There are 5 ways to turn a row about zero (a turn may also mirror it). The second row of each pair is the first, turned, with some noise. The first 45 pairs use one turn. New pairs use 2 turns, one after the other, and a turn may come again.
Known pairs, each followed by its turns in order:
[-27   7   6 -30   6  21  41 -21]
[ 34  25  -6   5 -11  -5  18 -47] | (0)

[ 14   0  14 -23  18 -35   1  22]
[-41 -26  11  18   4  14  -7   3] | (1)

[ 34 -11 -20  20   0  28 -11 -13]
[ 14   8 -11  -5  23  26 -17  38] | (4)

[ 10 -11   8 -21 -25 -23   1  16]
[ 23 -15 -15 -15  -7   3  29 -10] | (3)

[ -8  25  38 -22 -41  25  17  23]
[ 47 -40  16   3   7  41  -8  -9] | (3)

[ 30  41 -13  15  39  38  -3  19]
[  6   4  41  45  34 -33 -12  19] | (3)

[ -1   1 -32  18  26   3 -26 -17]
[-21  13  -6 -35 -23  13   1  21] | (0)

[ -4 -24 -39  -3 -13 -23 -33   0]
[ 35 -14  21 -12 -10  13  42  -5] | (2)

[-26  -1 -29   2 -29  12 -41  35]
[-36 -31 -49   5  -4 -23   0  25] | (4)

[ 19 -41 -14 -11  24  24 -37  30]
[-20   0 -35  19 -29 -30 -21  41] | (1)

[ 26  14  24   6 -15 -39  25  21]
[-15 -10   7  33  42 -18  24   9] | (0)

[ 36 -34 -11  32  -1  28   6   6]
[  9  21 -36 -20  -6   9  15  46] | (1)

[ -6  13   0 -32 -37  25 -13  -7]
[  3 -49  -6  12 -17  18 -11  -6] | (3)

[-30 -17  -3  23 -15  17  10 -26]
[ -6   2  -4  18 -47  -5  -8 -18] | (0)

[ 13  40 -15 -18 -19  39   4  27]
[ 20  -7  -9  34 -20 -21 -35  34] | (4)

[  2 -35   9   6 -34   8 -29 -21]
[-43  19 -20 -17  14  12 -16  -6] | (4)

[ -3 -34 -28 -12 -38  -1 -11  18]
[ 10 -27  34  13 -17  37  -7   8] | (0)

[ 32 -11  18  -1  36 -10  40  10]
[ -4   5  19  32  10 -45 -31 -11] | (2)

[  0 -23  12  -8   6 -28   5  35]
[  7 -11  20  21  29   6  -5 -31] | (2)

[-12  12  23   2 -11 -30 -17  13]
[ -5   6 -17  28  22  11 -12  19] | (0)

[-15  40 -19  13 -38  28 -33  39]
[-15  14 -29 -40 -22 -39 -13 -52] | (1)

[ 18  20  22 -18  17   9 -31 -10]
[ 16 -18 -27  10   8   5 -12  34] | (2)

[-39  -7 -18 -10  30   1   9  -5]
[  1  17 -25 -19 -16  29   8 -29] | (0)

[ 32 -23  -1  -5  16 -24  17  23]
[-36  -7  -6   4   7  30  -8  31] | (1)

[-16  18 -28  22 -36 -22 -20 -11]
[ 11  -9 -14 -20 -50 -19 -25  19] | (3)

[36 25  3  1 -9 -6 31  8]
[ 47   2 -14  20  14 -11   2  12] | (3)

[-10 -28  -2 -41   6  11 -10  15]
[ 37   7  -3  -2  37  17  -2 -10] | (2)

[  4 -30 -18 -38 -12 -16 -29  22]
[-17  -8   3  -1 -26  -9 -57  18] | (1)

[-10  40  19 -20  31 -39  26  38]
[  0   4 -38   8  62   8  38 -14] | (0)

[-17   6 -23  37  17  36 -22  35]
[  6 -19 -21   4  26 -22  28  49] | (4)

[ 30  -6 -39 -27 -18  -1  11  19]
[  8 -28 -25  33  -9  26 -22  -1] | (4)

[-14   3 -24  24  14   7 -33  33]
[  3 -28 -29  -9  16 -16  28  30] | (4)

[-41  23  20  29  20   7   5 -23]
[-10  12  43 -20  -7 -25  33  18] | (4)

[ 18  27 -20  -5 -37   8 -19   1]
[  9 -35 -15 -39 -19   4  -1   4] | (2)

[  8  24 -25  25   4  35  32  13]
[-31   7   3 -39   5 -47  -1   1] | (2)

[  4 -11  37  24  -8  15 -37  31]
[-19 -18  -5 -22   0 -51  17  23] | (1)

[-35 -22  16  16 -16  39  39 -12]
[  2  15   2   1   7  51 -43 -32] | (3)

[-13 -10   7 -12  18  -8 -33   1]
[ -8  12  -9  -8  12  22 -31  -1] | (0)

[ 32 -19  18  37  38 -19 -38  15]
[-37  -5   4  10 -30 -12  44  46] | (1)

[29 -3 24 -4 36 -5 39  9]
[18 29  2 16 44 11 29  0] | (3)

[-26  23   6  14  32  -3  30 -38]
[-30  37  19   9 -13  -4 -15  38] | (2)

[-22 -24 -13 -20  -1 -26  25  14]
[-13  17  15  15  23  12 -40   9] | (1)

[ 17  -4   4 -13  -1 -13 -39  16]
[  5  -8 -36 -22   9  -6 -18 -11] | (4)

[-28 -11  15 -24  15  38 -23 -18]
[ 21  36 -36  -3  23  12   1  21] | (2)

[ 14   9   7  35  35   2 -18  13]
[ -9  17  27 -11  30 -27  -6  15] | (3)

New pairs. What belongs after each?
[-16 -30  12  31  35 -38  35 -34]
[-13  17  -4  -8 -45  44 -36  38] | (0) (3)

[-15  -7 -14  16 -35 -32 -41   8]
[ 10 -20  22  -7  -1  10 -61   6] | (3) (1)

[  2  40 -13 -31  -7   6 -18   2]
[ 50  -4 -18  15   2  -1 -18   9] | (0) (4)

[ 29  -1  -6  27 -36 -10  14 -25]
[-11  32 -14  13 -19 -17  35 -26] | (0) (4)

[-40  40   9 -10 -32   8  27  20]
[-18 -33  28 -10  14 -41 -32   8] | (2) (4)

[ -8 -24 -32  -3 -29   6  11  33]
[ 40  -8  31 -27 -17  21   9   9] | (3) (1)

[33 35 10 21 13 19 23  7]
[-23   7  -8  23   2  51 -12   3] | (2) (0)

[-20 -36 -35 -11  -7 -41  15  32]
[ -5 -15 -10 -36  -6 -60   1  27] | (1) (4)

[ 31  30 -11  12  15 -24   7 -11]
[-19  15  27  32   3   1  -7  26] | (1) (4)

[  2  -9  12  14  -4  41 -25 -28]
[-52  -2  21 -16  -6  -1   8  -4] | (3) (3)

[-15 -32 -24   6  19 -27 -31 -21]
[-34  13  -3  28   3  44  15 -22] | (4) (3)

[-21  11  25  37   3 -16 -23 -13]
[  5  40 -13 -20  28 -19   0 -10] | (2) (1)

[-26 -36  11  22 -22  -5 -13 -19]
[ -4  23  17  18 -31   8   2  43] | (2) (4)

[  7 -36 -34 -12 -27  34  -1   7]
[ 10 -35 -48 -10 -16   4 -19  13] | (1) (4)

[ 18 -12 -34 -34   0   2  11 -38]
[  1 -31  -6   3  28 -33 -35 -18] | (1) (3)

[-32 -13  18   1   4   6 -35  -5]
[-16   8   1 -29  13 -42  -4   0] | (2) (2)

[ 25  34  -1 -13  20  22 -12 -27]
[ 10  15 -41   7   0 -10 -31 -28] | (1) (3)

[ 18  -4  39  34  16 -27  41  19]
[-28  58  -8 -17 -23  18   6  10] | (0) (3)

[  8  37  19 -18 -36 -28  33  13]
[ 14  28  11 -29  -9   9 -41 -39] | (1) (0)

[ 17  33 -21  -8 -37  17  37  11]
[ -3 -50  -6  21 -23 -18 -10  44] | (4) (0)

[ 38  27  36 -29 -26  11  27  -8]
[-40  10 -28  22  27  -4  14 -49] | (1) (3)

[ 33  18 -14  30 -33  23  32 -25]
[-14  -2 -43 -42  -1 -31  12 -34] | (4) (1)

[-19 -26 -40  16 -31 -39 -10   4]
[24 27 31 43 -7 23 12 27] | (3) (0)

[ 24 -10 -37 -32   4 -32  37  35]
[17 28 56 32 34 -6 -4 -8] | (0) (4)

[-22  14 -16   7  31 -13 -35   2]
[-29   8 -28   1  40  -3   4   9] | (2) (1)

[  6  -3 -28  40 -28  24   1 -29]
[-33  23 -37  29 -20  -7   6 -22] | (0) (4)

[ 12 -24 -29  -6  13  32 -32 -17]
[-10 -40   5 -28 -25  -3  19 -27] | (1) (2)

[ 21 -33  -8   6  19 -11  30  19]
[-11   2  -3 -30 -21 -39  16  -9] | (4) (0)

[-25 -24   9 -36 -24 -28  -9 -35]
[-10 -46   6 -14 -10 -31  26  35] | (1) (1)

[ 34  35  11 -37   8 -41   9   6]
[-28  -8 -15  46  24  19  37 -12] | (0) (1)

[ 34  36  32  38 -37  33 -30  33]
[  8 -25 -66  -2  30  22  35 -40] | (0) (4)

[ -9  -3 -32  26   8 -36  38 -17]
[ 44   3 -36 -15   2 -43   3   0] | (1) (0)

[-31 -25  15  32   1  21 -21  33]
[-18  16 -18  18  38  33  29  12] | (1) (0)

[ 11 -14 -38  32  -1 -38   2   9]
[ -2 -15 -11  -9 -59  12  -7 -23] | (3) (4)

[ -5 -15  -8 -35   0  26 -28 -33]
[-43 -20  24 -20   5  11  18  -7] | (4) (3)

[-36 -15   4 -31 -26  39 -32 -11]
[-5  8 17 21 28 49 38 14] | (4) (2)

[-20 -38 -16  21  39  -2  23  -3]
[ -2 -22 -51  -7   9 -23  28  15] | (1) (0)

[ -2  36 -19 -38 -16  -7  -5 -10]
[ 51  16  -8  21  -6  -4 -11  14] | (0) (4)

[ 36  18  29  24   7  34 -36  -7]
[-46 -27 -21  10 -33  11 -11 -29] | (4) (1)

[  2 -25   4 -22 -11 -26 -19 -16]
[ -9  23 -29  -6  17 -26  -4  -7] | (1) (4)

[  4   5 -26  38  16 -11  -3   1]
[ 31  25  -2 -23 -12  29   8  -8] | (2) (3)

[ -6 -16 -21   4  -3   1  -8  16]
[ -4 -13 -15  -8 -21 -16   0   7] | (1) (4)

[  2 -21  27  30  -7  -8  -7  -1]
[-22   6   6 -39 -22   0  -6   0] | (0) (3)

[ 17  24 -38   5   3  21  28 -38]
[  4 -11 -42 -29 -10   4  37  36] | (3) (4)

[ -1  20  -9  22  24  17 -26  18]
[ 12 -21   4  31  11   2  35 -21] | (2) (4)

[-30  -8  30  23  -7  19   1 -20]
[-23   7   6 -46  -3  -1   4  24] | (2) (2)

[ 31  -1  20 -39  29   4  25 -33]
[  5  26 -12  16  57  25  11  29] | (1) (4)

[ -5 -10 -10   7  -6 -21  11 -29]
[-15 -15 -30   1   8 -10 -22  -2] | (1) (2)

[ 23 -10 -10  -2   3 -39  15  21]
[ -8  24 -21 -15  34  17  14   3] | (1) (2)

[ 18  36  16 -28 -32  21   4  16]
[ 10  10  22 -28 -10  43 -30   0] | (2) (0)

